The rows are grouped in 4 different ways at once. Each group adds its own fixed numbers to the row, and there is some noise. The rows also spread widely along 14 directions, which tell nothing about the answers.
In the rows, 128 means zero.
Known rows, each followed by its group in each grouping:
[142 121 102 132 134 180 159 101  85 143 138 183 114  77 133 121 148 108
 152  79 154 149 140 168 120  99 144] -> sodav k_134 saraz k_528
[116 121 149 125  87 102 127 148 112 113 104 120 110 131 136 115 141  97
 139 182  74  92 100 113 120 140 126] -> Moros k_134 saraz k_592
[151 172  97 113 164 128 108 192 111 153 133 120 186 117 162 112 146  74
  99 113 181 106 111 139 126  97 114] -> kes k_662 Zifig k_372
[145 113 181 162 146 134 148 121 121 108 101 123 109 138 130 166 114  97
  82 162 145 128 119  72 193 143 134] -> sodav k_662 Zifig k_592
[117 136 171 132 100 158 102 138  95 122 150 147  89  95 123 152 105 128
 132 146  94  99  93 107 156 129 129] -> Moros k_640 mune k_759
[125 181 124 117 126 144  79 153 131 123 154 109 138  92 105 187 134 180
 141 117 152 136 107 145 129 122 128] -> kes k_640 mune k_759
[145 151 129 125 153 182 123 133 114 123 153 143 164 107 148 103 126  95
 144 128 173 146 118 137 168 126 107] -> kes k_662 mune k_372
[139 105 122  91 130 112 116 145 137  96 130 163 111 146 115 135 121 157
 171 133 112 151 181 148 109 138 137] -> Moros k_640 saraz k_528
[148 130 133 190 116 147 114 126 111 124 100 128 133 132  84 204 148 130
  96 111 140 120  96  85 118 121 114] -> kes k_134 saraz k_592
[103 119 108 126  73 120 121 138 177 140 133 137 161 141 129 132 144 121
 145 150 127 173 102  73 135 144  78] -> kes k_134 Zifig k_592
[125 130 129 115 158  64 102 216 117 125 113 166 146 192 135  83 125  92
 115 138 124  79 127 111 127 106 120] -> Moros k_640 mune k_372
[133 124 144  88 104 131  94 127 137 136 137  76 124  56 144 155 174 120
 147  92 127 125 128 100  42  96 118] -> kes k_662 Zifig k_528
[137 143 132 118 140 130 122 133 126 116 120 146 134 120 121 127 126 130
 150 124 131 134 141 132 154 126 145] -> kes k_662 saraz k_592
[151 133 142 130 114 133  92 143 133 147 128 124 146 145 120 127 119  98
 124 117 142  91  87  80 153 119 119] -> Moros k_134 saraz k_759
[ 97 130  52 119  94 140 160 120 163 170 140 207 174  95 121 134 149 121
 167  80 147 206 146 129 133 110 120] -> kes k_662 Zifig k_592
[133 118 141 104 130  97 103 137 152 109 112 104 101 170 119 105 149 154
 149 154 125 124 134 119 108 145 109] -> Moros k_134 saraz k_592
[161 121 113  90  56 129 103 123 115 123 104 141 135 110 134 159 128 100
 163 163  81 121 121 123  95 136 166] -> Moros k_662 saraz k_592
[142 130 130  72 131  78  90 160 127 143 122 134 114 134 159 146 142 120
 116 131 149 123 133 111 111 104 165] -> sodav k_640 mune k_528
[166 121 156 121 176 110 102 204 111 112 124 106 151 162 144 121 105  80
  94 146 124  71 137 106 126 133  97] -> Moros k_134 Zifig k_528
[167 135  93 108 112 146 111 122 120 162 116 146 147 133 131 130 146 100
 143 106 162 129 120 136 101 106 143] -> Moros k_640 Zifig k_592
[139 133 142  90 138 128 142 143 135 130 134 131 153  93 148 122 106  93
 159 134 117 119 148 137 163 132 155] -> Moros k_134 saraz k_592
[120 114 175 121 108  88 108 193 156  92 126 117 169 139 120 163 135 111
 152 145  91 110 136  63 103 124 110] -> kes k_640 Zifig k_592
[118 121 182 110 132 107  97  93 126 124  95  80  53 142 112  57 126 141
 125 129  98  71  99 103 126 133 132] -> Moros k_134 saraz k_372
[130  99 111 102 142 129 130 124 130  98 126 174  78 145  98 118 122 181
 173 107 110 164 202 174  88 139 125] -> Moros k_640 Zifig k_528
[164 127 130 139 124 167  77 126 117 113 133 128 120 174 116 103 130 138
 131 130 146 128 102 111 114 140  69] -> kes k_134 Zifig k_528
[112 185 131 134 150 100 101 206 157  65 135  87 192 186 118  98 138 147
 155 202 157 116  93 143 162 155  65] -> Moros k_134 Zifig k_372
[147 133 126 148 120 121  98 160  91 112 108 115 113 132 124 172 184 116
 106 144 154 105 103 116  64 103 113] -> Moros k_662 saraz k_372
[101 126 148 140 116 133 133 123 148 123 130 147 127 112 107 133 123 131
 147 119 119 132 117  88 153 124 107] -> Moros k_662 Zifig k_592
[114 144 108 102 124  80 105 192 139 122 128 174 158 136 126 129 138 133
 154 118 110 127 147 119 115 104 130] -> kes k_662 saraz k_592
[145 130 141 132 174 101 135 134 144 130  93 153 151 151 124 149 126  96
 122 103 180 136 159 109 169 114 172] -> kes k_640 mune k_528

New rows. What belongs after each?
[152 122 148 124  84 162 101 122 100 108 134 160 115 120 135 146 135 117
 151 150 118 134 106  98 116 119 119] -> sodav k_662 Zifig k_592
[158 145 141 116 133 143  92 151 115  83 141 151 127 163 124 129 131 162
 168 163 149 142 127 143 141 135 117] -> sodav k_134 saraz k_592
[115 161 141 134 110 120  97 161 121 117 130 104 127 119 121 139 139 130
 124 154 124  95  84 114 129 124 102] -> Moros k_662 Zifig k_759
[ 89 151 108 137 114 104 109 126 118 143 107 145  86 136 127  99 128 140
  93 148 105 126  85 121 162 140 113] -> kes k_662 mune k_528
[128 128 166 107 123  71  93 133 178 112  83  92 155 157  87 112 130 141
 166  99 102  92 138  77 103 119 139] -> kes k_134 Zifig k_592
[122 132 144 155  84 137 140 148 101 111 127 166 130 120 144 167 178  87
 157 174 147 136  92 108 129 109 131] -> Moros k_640 saraz k_592
[157 112 133 110 168 139 148 143 128 135 122 142 145 141 158  99 129  67
 131 126 176 137 162 132 144 124 130] -> Moros k_134 Zifig k_372
[157 135 110 117 138 172 126 140 106 139 158 160 123 117 165 147 134 116
 114 146 183 176 124 134 156 127 109] -> sodav k_662 Zifig k_592
[158 133  83 134 171 153 148 158 116 163 144 155 170 105 142 138 156  82
 117  84 195 142 140 144 124  96 112] -> Moros k_662 saraz k_592
[104 135 122 123  89 156 126 110 114 141 144 157 102  76 122 149 137 134
 152 108 119 139 111 126 114 110 129] -> Moros k_640 Zifig k_528
[139  97 111 156  96 165 136  97 109 131 114 199  90 133 103 185 136 142
 130 110 133 182 148 113 114 131 134] -> kes k_640 Zifig k_592
[160 147 115 111 131 134  87 114 148 125 111  80 133 161 100 100 136 151
 149 128 154 109 106 143 121 144 114] -> Moros k_134 saraz k_759
[144 102 149 159 113 172 109 128  70 122 125 119  52 128 128 125 137 124
  86 144  97 107 106 121  91 145  79] -> kes k_134 Zifig k_759
[145 108 140 113 117 127 105 131 134 124 117 115 116 148 128 104 113 113
 117 140 107 122 122  96 130 150 114] -> kes k_134 saraz k_372
[143 114  64 131 132 141 152  96 116 156  88 172 116 155 111  66 112 109
 123 119 110 138 137 164 145 151 129] -> Moros k_662 mune k_592
[144 132 191  83  85 134  62 109 112 109 122  76  48 100 153 146 136 151
 128 179  89 114 103  98  96 141 139] -> kes k_662 Zifig k_592
[154 142 129 111 130 129 112 145 108 117 108  83 131 105 132 125 141 114
 123 147 102 100 122 146 101 139 131] -> kes k_662 saraz k_592
[104 174 134 136 139 124 114 156 102  90 131 133  93 110 116 153 154 185
 135 156 136 135 117 162 127 121 114] -> sodav k_662 Zifig k_592
[128 105 106 136 124 136 147 117 124 109 108 189 120 153  88  78 123 130
 183  98 106 134 166 154 115 130 119] -> Moros k_662 Zifig k_759
[106 111 136 146 162 117 140 226 104 161 170 125 111 127 195 119 167  71
  49 156 153 113  96  85 115 113  31] -> Moros k_134 Zifig k_592
[104 134  86 117 140 128 116 155  96 135 146 175  62 146 147  58 163 158
 127 137 134 156 133 181 100 129  79] -> kes k_662 mune k_759
[112 110 127 135 133 130 134 116 140 153 135 142  95 109 115 129 145 130
 116  90 146 136 126 100 134 115 112] -> Moros k_662 saraz k_759
[110 168  83 135 114  82 100 181  94 113  97 106 122 149 111 104 171 144
 124 158  98  74  88 174  68 120 100] -> Moros k_134 saraz k_528
[129 103 109 154 136 127 156 127 111 117  96 226  92 177 110 133 102 134
 121 139 114 171 175 139 169 152 138] -> kes k_134 Zifig k_592
[153 148 131 140 107 161  89 126  96 119 123 193 114 164 110 132 104 139
 152 141 133 120 105 125 158 123 131] -> Moros k_134 Zifig k_592
[ 99 167 132 129 135  86  84 219 119 115 143 144 125 192 160  73 127 123
  94 197 132 104  69 103 186 137  71] -> kes k_134 saraz k_372
[146 124  93 149 144 119 120 152 129 128 106 115 140 131  79 170 145 153
 111  86 128 126 152 144  81 131 115] -> kes k_134 saraz k_759
[106 111 140 142 123 125 144 150 119 124 129 185 109 143 131 103 129 112
 142 140 109 128 129 112 143 121 102] -> Moros k_134 Zifig k_592
[125 115 105  91  91 122 111 151 146 143 147 145 108 139 151 128 126 132
 123 163 120 170 128 117 140 156 112] -> kes k_640 saraz k_759
[150 131 153 128 136 127 105 169 106 109 130 131 127 122 125 167 140 124
 141 134 129 101 131 119 106 113 126] -> Moros k_134 saraz k_592
[136 126 141 126 174  73 135 136 156 118  77 132 131 192 129  65 147 104
 130 127 161 119 145 108 159 122 137] -> kes k_662 saraz k_592
[170 106 142  90 148 179 109 115 108 144 154 115  98  94 141  97 131 123
 155  92 128 114 146 146  86 118 112] -> Moros k_134 saraz k_592
[116 159 136 124 105 121 101 140 125  96 121 134 118 112 112 154 149 166
 159 146 118 133 116 129 124 124 135] -> kes k_662 saraz k_592
[141 130 127 104 158 142  93 152 112 140 150 180 105 143 137 116 106 136
 128 113 155 133 139 130 147 117 122] -> Moros k_134 mune k_372
[143  90 173 123 164 106 156 196 149  89 142 166 193 141 141 120 146  67
 195 119 144 122 184  96 120 102 111] -> Moros k_134 saraz k_592
[124 170 138 115 145 138 106 134 121 142 134 123 125 102 126 112 119 142
 136 108 133 109 107 135 160 116 135] -> kes k_134 saraz k_592
[164 120 136 110 103 119  70 135 138  90 100 118 145 178  92 126 108 144
 156 145  98 112 130 105 109 151 128] -> kes k_134 saraz k_372
[105 159 105 138  99  95 125 132 145 155  93 122 151 133 107 125 147 118
 123 123 126 114  81 105 146 118 141] -> kes k_640 saraz k_592
[157 116 125 135 116 149 119 140 101  97 129 118 115 136 130 121 160 119
 135 159 135 128 117 141  99 139  98] -> sodav k_662 saraz k_759
[119 115  87 156 112 151 152 111  87 149 109 228  79 142 130  99 131 116
 115 123 119 163 132 143 146 125 120] -> kes k_662 Zifig k_592
[121 112  89 122  99 139  94 147 159 152 156 163 141 158 129 116 133 134
 124 114 145 174 109  80 120 132  54] -> kes k_134 Zifig k_528
[152 138 125 130 120 126 123 131 109 106 101  92 140 138 152 124 137  85
 106 194 138 121  93 129 151 155 122] -> sodav k_662 mune k_528
[118 103 169  91 104 116 122 146 130 133 139 107  78 144 197  73 139  83
 106 208 108 133  99  86 156 159 103] -> kes k_640 saraz k_592
[139 168 118 136  48 139  88  77  87 109  71 122 112  94  59 168 128 174
 170 127  58  80  77 153  97 124 188] -> sodav k_134 saraz k_592
[ 90 127 128  80 160 108 117 122 166 176 143  83  61 113 136  89 121 164
  81 110 141 143 126 114 138 140 100] -> Moros k_640 Zifig k_372
[140 127 106 175 132 173 169  91 141 133 103  95 190 118  77 108 121  84
 133  95 135 112 103 126 147 146  98] -> Moros k_640 Zifig k_528
[132 132 129 127  94 103 111 113 154 108  87  69 164 137  94 133 160 133
 159 142 113 113  98 111  87 140 121] -> sodav k_134 mune k_592
[119 153 136 104 175 113 155 123 116 125 104 106 105  97 136  82 139 130
 133 120 132 112 149 179 140 121 150] -> sodav k_662 Zifig k_592
